Each new row is followed by what is left after taking away its nearest point in the smallest flat space through zero that holds the last named rows.

K713, 5 rows:
[[-24.1  23.6   4.3  17.3  -5.4 -14.4  13.3  24.4  16.9 -30.4  -4.5  -5.9
  -13.5]
 [-47.1  25.0  -7.8  23.8   1.2   8.0 -25.7   5.9   7.1  -2.5  21.2 -17.7
   -3.5]
 [-23.0  27.0 -24.2  18.9  21.5   9.5  15.0 -10.9  29.4  -7.5  12.5  -2.4
   -2.1]
 [-27.4  27.9   8.3   5.5  33.3 -11.9   4.3   0.9  -9.0   4.4   5.9  14.5
   21.2]
 [ -3.5   7.2  45.8   4.8   4.6  37.9   2.7  -2.6  17.6 -39.7   0.1 -23.4
   43.9]]
New rows:
[ -4.9  -1.4 -12.6  10.2 -14.8   7.8   3.9   9.3  -8.0  -7.3 -30.1   1.3
  14.7] : [ -6.8  -0.3 -18.1  10.2  -9.3   9.3   1.6   3.8  -9.5   0.2 -26.3   3.5
  16.2]
[ -4.7   9.4  -5.4  -4.5   1.3   3.4   6.1   3.1   0.9  -6.8 -16.2   4.7
  14.9] : [ -4.1   4.1 -10.7  -4.7  -5.6   4.5  -2.1   2.5  -1.7  -0.9 -13.8   1.8
   8.5]
[-15.3  -9.7 -17.4   1.2  -0.2  -6.5   6.4   6.9 -14.4 -34.7  18.1  -1.4
   2.6] : [ -6.2 -16.7 -17.9  -4.7   2.4  -2.9   5.4  -0.4 -18.7 -26.9  18.0   1.6
   7.3]
[ 40.4  -8.1   1.0   4.9 -19.7   8.3 -40.4   3.4   7.2   9.0  10.5   3.3
   1.6] : [ 25.5  14.4   1.1  11.9  -0.1  -5.3 -21.3   9.2  13.9  -0.3   8.4  14.2
   5.5]
[-15.5 -40.4   1.6  -3.5  16.9  -3.5 -14.9 -28.0  -5.3  15.3   0.2   5.4
  -1.6] : [-20.4 -31.1   8.0   3.4  11.9  -9.4  -1.2 -14.7   7.2  -7.1  -6.7   1.9
  -7.4]
[ 13.6  17.1   2.5   1.1   5.8 -16.7  13.9   1.7  16.2  -2.6   0.8   1.4
  -3.5] : [11.1 10.1  5.8 -0.2 -0.6 -8.7 -4.5 -0.9  7.7  5.6  6.7 -5.5 -0.1]

K47, 5 rows:
[[-20.9   2.6   7.8 -11.8  -1.8   5.7 -13.8  20.5   8.6  -6.5  -2.6  51.6
  -11.8]
 [ 11.7 -17.7  24.4 -34.0 -21.6  -9.4  10.1   5.3  25.6  -9.9   5.1   4.0
  -14.3]
 [-13.4  14.1   4.4  -7.9  -7.3   8.6  15.4  10.4   8.6 -27.2 -13.3  29.1
   -7.3]
 [-19.7  18.6  21.7 -13.3 -40.9 -25.2  26.2  -6.7  12.1  26.1  12.1  34.3
  -28.1]
 [-17.3 -24.0  25.2 -21.8 -25.7  -0.6   2.1  20.5  40.3 -30.4 -24.0  31.2
  -29.8]]
New rows:
[ 11.5 -17.2 -23.9  23.3   5.6 -11.7   9.3 -11.9 -12.4 -13.7   6.7   2.4
 -14.0] : [ 12.7 -17.5 -17.9  11.4   2.9 -12.7   8.0  -7.3  -8.9 -13.6  12.7  14.5
 -16.5]
[-13.9  24.0 -23.3   7.8   7.7  25.4  21.1 -26.4   9.4  -8.3  -3.5  15.5
  16.6] : [ -5.3  -4.9 -11.5  -3.8   2.6  15.6   2.8 -23.8  22.3   6.0   4.2   6.9
   9.2]
[-24.5  -1.8  -2.4  27.9   8.4  -7.4  16.8  22.4  18.4   9.5  13.2 -12.0
 -23.0] : [ -9.3   0.7  -1.9  11.1  18.1  -1.0  16.2  26.7  14.4   0.5  24.1 -10.4
 -12.3]
[  3.8 -15.5 -21.4  22.1 -12.4  10.8  16.6  16.2  -2.5  27.9 -23.1  15.6
 -10.0] : [ 21.2 -15.2 -18.1   3.7  -7.5  13.9  20.2  17.8  -3.5  19.9 -12.0  11.7
  -1.5]
[  6.4  24.6 -12.5   4.9   1.9  11.3 -18.0   6.3  10.2   9.4  15.5 -14.4
  15.2] : [ -0.2  19.2  -5.0   2.2  -9.9   8.3 -12.1   8.5  22.5   2.5   6.6  -9.7
   4.4]
[ 26.0 -18.4 -14.5 -14.0  11.0  24.4  -6.7   7.4 -20.5   6.5   6.4 -11.0
  10.6] : [  5.1 -10.2  -9.2  -4.8  -9.1  16.5   7.8   4.5 -12.0   9.1  -5.4   2.5
  -6.5]

K431 (5 x 13):
[[ -8.2 -12.8 -15.1 -13.3 -17.5   5.4  -5.7  14.0   3.2  18.8  12.7   6.7
    1.0]
 [  2.5   1.8 -19.4 -10.8  25.3  -6.4 -27.4 -20.0 -22.6 -14.9 -22.3 -33.7
   -7.7]
 [  1.4  -3.5  -6.8  -1.7  35.1 -21.3  12.3 -16.8  -3.0 -57.8   8.6 -21.0
    5.5]
 [  1.6 -11.7  24.0 -12.2  -8.6 -15.9  13.8 -20.4   3.8 -10.7  13.1   7.0
   25.1]
 [ 28.7   0.1  53.0  23.4 -34.5 -26.5  -4.1   3.1 -12.4   0.1 -26.1   6.3
   -3.0]]
New rows:
[ 22.1 -14.0  -0.3   7.9   1.7   7.8  20.6   0.0   7.2   1.4 -19.7  -9.2
 -18.8] : [ 16.7 -20.5  -4.4  -4.4  -0.1   8.4  20.5  -6.3   8.6   5.2 -11.8  -8.4
 -10.1]
[ 23.9  -1.6  -2.9  26.5 -20.8  20.5  19.0  -7.3  -1.0  -0.2   1.2  -8.3
   0.1] : [ 19.5  -7.8 -13.2  14.1 -17.1  19.2  13.1 -13.8  -4.4  -1.7   4.6 -15.1
   4.3]
[  0.6  32.8  11.3 -25.2   1.6  31.5  -5.8 -22.7  -1.5  23.9  -2.9  17.1
  -6.4] : [  7.7  15.8   4.9 -20.5  -5.4   6.5  -3.1  -1.0  -5.2 -10.3   7.4   9.5
 -14.7]
[ -7.3  -5.7  27.6  -5.4  11.4 -11.9  -4.8  16.3  -7.0  -7.8  10.9   8.5
  -4.4] : [-11.5  -1.3  19.4  -9.0  17.2  -2.5 -10.4  12.6  -7.9   2.0   7.3   6.1
  -6.0]
[  2.0   7.8 -24.2 -14.1  29.1   1.1  -3.9  -0.1 -19.2  16.7 -40.4  -5.0
   8.8] : [  4.8  -2.4  -9.3  -8.3  11.4 -10.5  15.7  13.9  -7.9   6.3 -21.8  11.2
  15.5]

K95:
[[ 11.9  -0.6  24.1  -9.1 -13.0   7.9   9.9  -3.3 -21.2   7.1  40.3   0.0
   18.6]
 [ 38.7  19.2  31.8  -3.7  -1.1  11.5  30.7  -3.0 -41.9  48.3 -17.4  10.4
   46.1]
 [  5.0   4.7  -4.0 -11.2 -16.5   2.5   3.8 -15.6  -9.2  17.8  13.2  27.4
   41.2]
 [  7.3 -23.8  17.6   5.8  -3.5  18.1  33.1  41.5 -33.7   3.0   5.3  -7.3
   -6.7]
 [ 36.3 -25.7  13.0  14.0  -9.5  -1.7  15.7   9.4 -20.0  23.6  17.7 -22.2
   24.9]]
New rows:
[ -8.7   7.9 -11.9 -15.4  -0.8 -15.8  22.3  20.4  14.8  17.5   5.6   7.9
  19.7] : [ -6.5  12.0  -2.9 -13.2   5.9 -18.3  17.4  18.5  18.5  11.6   8.8  -7.0
   5.3]
[ -1.7  20.8   1.0  -6.2  11.1  -3.3 -35.6 -11.5   6.9  -8.7   9.6  -4.4
 -17.5] : [  5.3   2.1  -4.8  -0.8   3.6   3.2 -17.3   7.7  -8.7   3.4   2.4   3.2
  -2.1]
[-12.6  28.9 -13.4 -23.2  13.3 -21.8 -14.5 -25.7   6.7  -5.0  15.1   3.2
 -13.9] : [  0.5   3.8 -14.7 -11.4   9.3 -16.0   6.5   0.8 -10.9   6.6   6.8  -2.3
  -6.6]
[  5.7  -3.8  -9.3 -23.4 -11.2   8.7 -36.1  -0.5 -12.7 -20.8   0.7 -18.0
  30.3] : [  4.3  -0.7  -4.8 -21.7  -4.2  13.1 -29.2   9.6 -18.0 -21.2 -14.2 -19.8
  19.9]
[ 23.3  13.6   7.6  29.1 -11.5  -1.4   0.6   0.4 -20.7  12.1  -3.6  41.9
  15.6] : [ 14.1   7.9   5.3  33.2  -6.4  -6.2 -10.6   3.1  -6.8  -7.1   4.7  25.8
 -10.2]

K443, 5 rows:
[[ 23.8  -5.3 -28.3  15.8   6.4 -15.7   9.7 -31.6  -1.4  24.7 -20.2 -17.8
  -16.3]
 [ 13.5   3.9 -12.0 -16.3   1.8  14.6  -2.0 -34.1  19.0  -1.9 -35.4  36.1
  -27.9]
 [-22.4 -22.8  -5.2   0.6 -40.9 -18.2  -6.5  33.2  14.8  14.9  20.1   5.4
   10.4]
 [ 15.3   6.0   8.7 -16.5   3.3 -13.5   0.8  38.7   1.0   2.9 -23.4  -2.8
   -0.9]
 [ -3.4   3.8  12.4  10.0  14.6   2.0   2.3  -8.8  -8.1   2.8  34.0 -12.1
  -10.9]]
New rows:
[-16.4  34.8  -6.3   1.1  -0.7  -2.5  22.4  19.5  26.9 -13.5  -0.1   2.8
  -3.1] : [-14.6  32.2 -14.3   9.6   0.2  -4.4  24.8   6.5  24.5  -8.6   1.4  -4.0
  -3.7]
[ 15.9  40.4  -3.0  -6.3  14.8  -1.9 -40.4  28.0   2.9  -5.0  -4.0 -40.4
  -5.4] : [  0.3  27.9 -17.3  -1.2  -5.7   6.2 -44.8   2.7  15.4  -3.5   3.4 -21.8
  -6.8]
[ -3.7  15.6   8.6 -22.0  -5.4 -28.0  -0.3   3.1  -9.6 -23.8  -2.4 -40.4
  -7.0] : [-11.2   9.5   1.0 -22.7 -16.5 -21.0  -3.5 -13.9   0.7 -23.6  -1.4 -23.7
 -12.9]
[ 11.8  14.3  -1.7  -0.6   5.4   8.6  -3.2   0.5 -25.5   3.4 -10.5   2.7
  -0.7] : [  3.0   6.5  -3.6   1.0  -7.1   5.7  -5.6   2.7 -19.2   8.7   1.1   7.6
  -2.3]

K249:
[[ 23.7 -13.5 -17.8 -18.0  -7.0  29.2  -0.8  -1.0   5.1 -13.8  39.4  26.1
  -31.6]
 [ 38.0  37.8   0.1 -12.6  -9.4  13.4 -22.3  -8.2  16.3  17.7   7.4 -10.2
  -18.1]
 [ 25.7   5.4   2.2   5.0 -19.3  10.2 -31.4   2.7  -0.8   8.1   1.2  -4.2
  -39.2]
 [ -5.4  31.6   6.9  16.7   7.8  30.4   4.5  24.8 -10.8  26.0  46.7  10.7
  -28.9]
 [ -9.7   0.1 -22.9   2.8  -4.4   2.9  16.8  11.2 -19.9 -10.1  13.6  30.7
  -33.3]]
New rows:
[  8.8 -23.0 -22.8 -15.6 -18.7   6.9  15.6  -2.9   4.5   9.4 -10.1 -23.5
   6.3] : [  0.7 -11.5 -18.7  -5.4 -15.7  10.3  18.1   6.6  -2.5  19.3  -3.0 -22.8
  -0.1]
[  9.1  21.6  19.7 -10.3 -18.0 -23.3  26.9  16.1  20.7  19.9 -10.1  21.8
 -17.0] : [  6.7  -6.2  28.8  -8.6 -16.5 -17.1  21.8  16.2  24.3  13.0  -4.1  18.5
  -8.5]
[ 10.3 -23.0  23.1   3.4 -20.1 -25.4  13.8 -11.5  25.9  22.7   8.0  22.8
  26.0] : [ 10.4  -9.3  16.8   9.2 -25.3 -25.6  13.1  -5.0  16.5  27.5   8.8  29.7
   5.0]
[-10.5 -23.7   3.3  20.5  -8.5  -7.9 -15.3  17.4  20.7   0.9  -9.7 -25.9
  26.0] : [ -2.2  -0.3 -18.4   8.9 -10.2  -2.7  -2.0  17.2  17.5  -0.9   3.5  -5.7
   5.9]

K777 (5 x 13):
[[  9.5  30.7 -10.1  -5.5  13.9 -18.1 -50.8  33.2 -10.2  -1.6  -1.9  11.1
  -19.1]
 [ 36.7  41.1  18.4  22.0  -4.2  -1.8 -13.5  15.8 -11.1  -7.3  47.9  -3.3
  -28.9]
 [ 49.5  37.2   4.8 -14.0 -34.7   7.0 -23.7  24.8  -7.6  -6.4  -5.4 -10.9
  -57.8]
 [ 21.0  33.6   7.9  -3.1 -29.5  29.1 -22.4  19.6 -17.9  -1.3   3.3  -0.6
    9.6]
 [ 41.1  19.7  -6.2  27.8  21.5   7.2 -57.8  15.2  -3.2  -3.1  50.9  -2.1
  -33.1]]
New rows:
[-40.5  38.7   7.0   3.7  -6.0  16.1  -2.5  -5.6   8.4  -5.8  16.0 -30.1
   3.2] : [-38.5  24.3  -3.2  -1.7  -0.3  12.5  -8.4  -9.4  16.5  -4.8   5.4 -32.9
 -12.0]
[ 17.3  -3.3  18.4  -9.8   2.0  -7.7  24.9 -16.0  -8.7  32.1  11.7   4.5
   0.1] : [ 16.1  -3.0   8.1 -14.9   7.1  -4.7   1.3  -7.7 -10.5  34.0   2.6   8.4
   3.2]
[-25.1 -23.6 -23.2   4.9 -35.5   8.7   1.1  -6.3   3.2   5.9 -25.5  13.5
   7.0] : [-13.8  -4.6 -14.0  19.9 -25.3  -5.1  -3.0   0.9  -0.6   2.0   3.6  15.1
  -7.9]
[ 18.4  25.5  -2.1  -0.3 -15.1  22.1 -18.2 -11.1  22.5   8.3   1.7  -9.0
   2.2] : [  0.0  19.8  -1.7  -1.1   0.0  -1.4  -4.1 -13.9  26.1   8.3  -2.4  -3.3
   4.9]
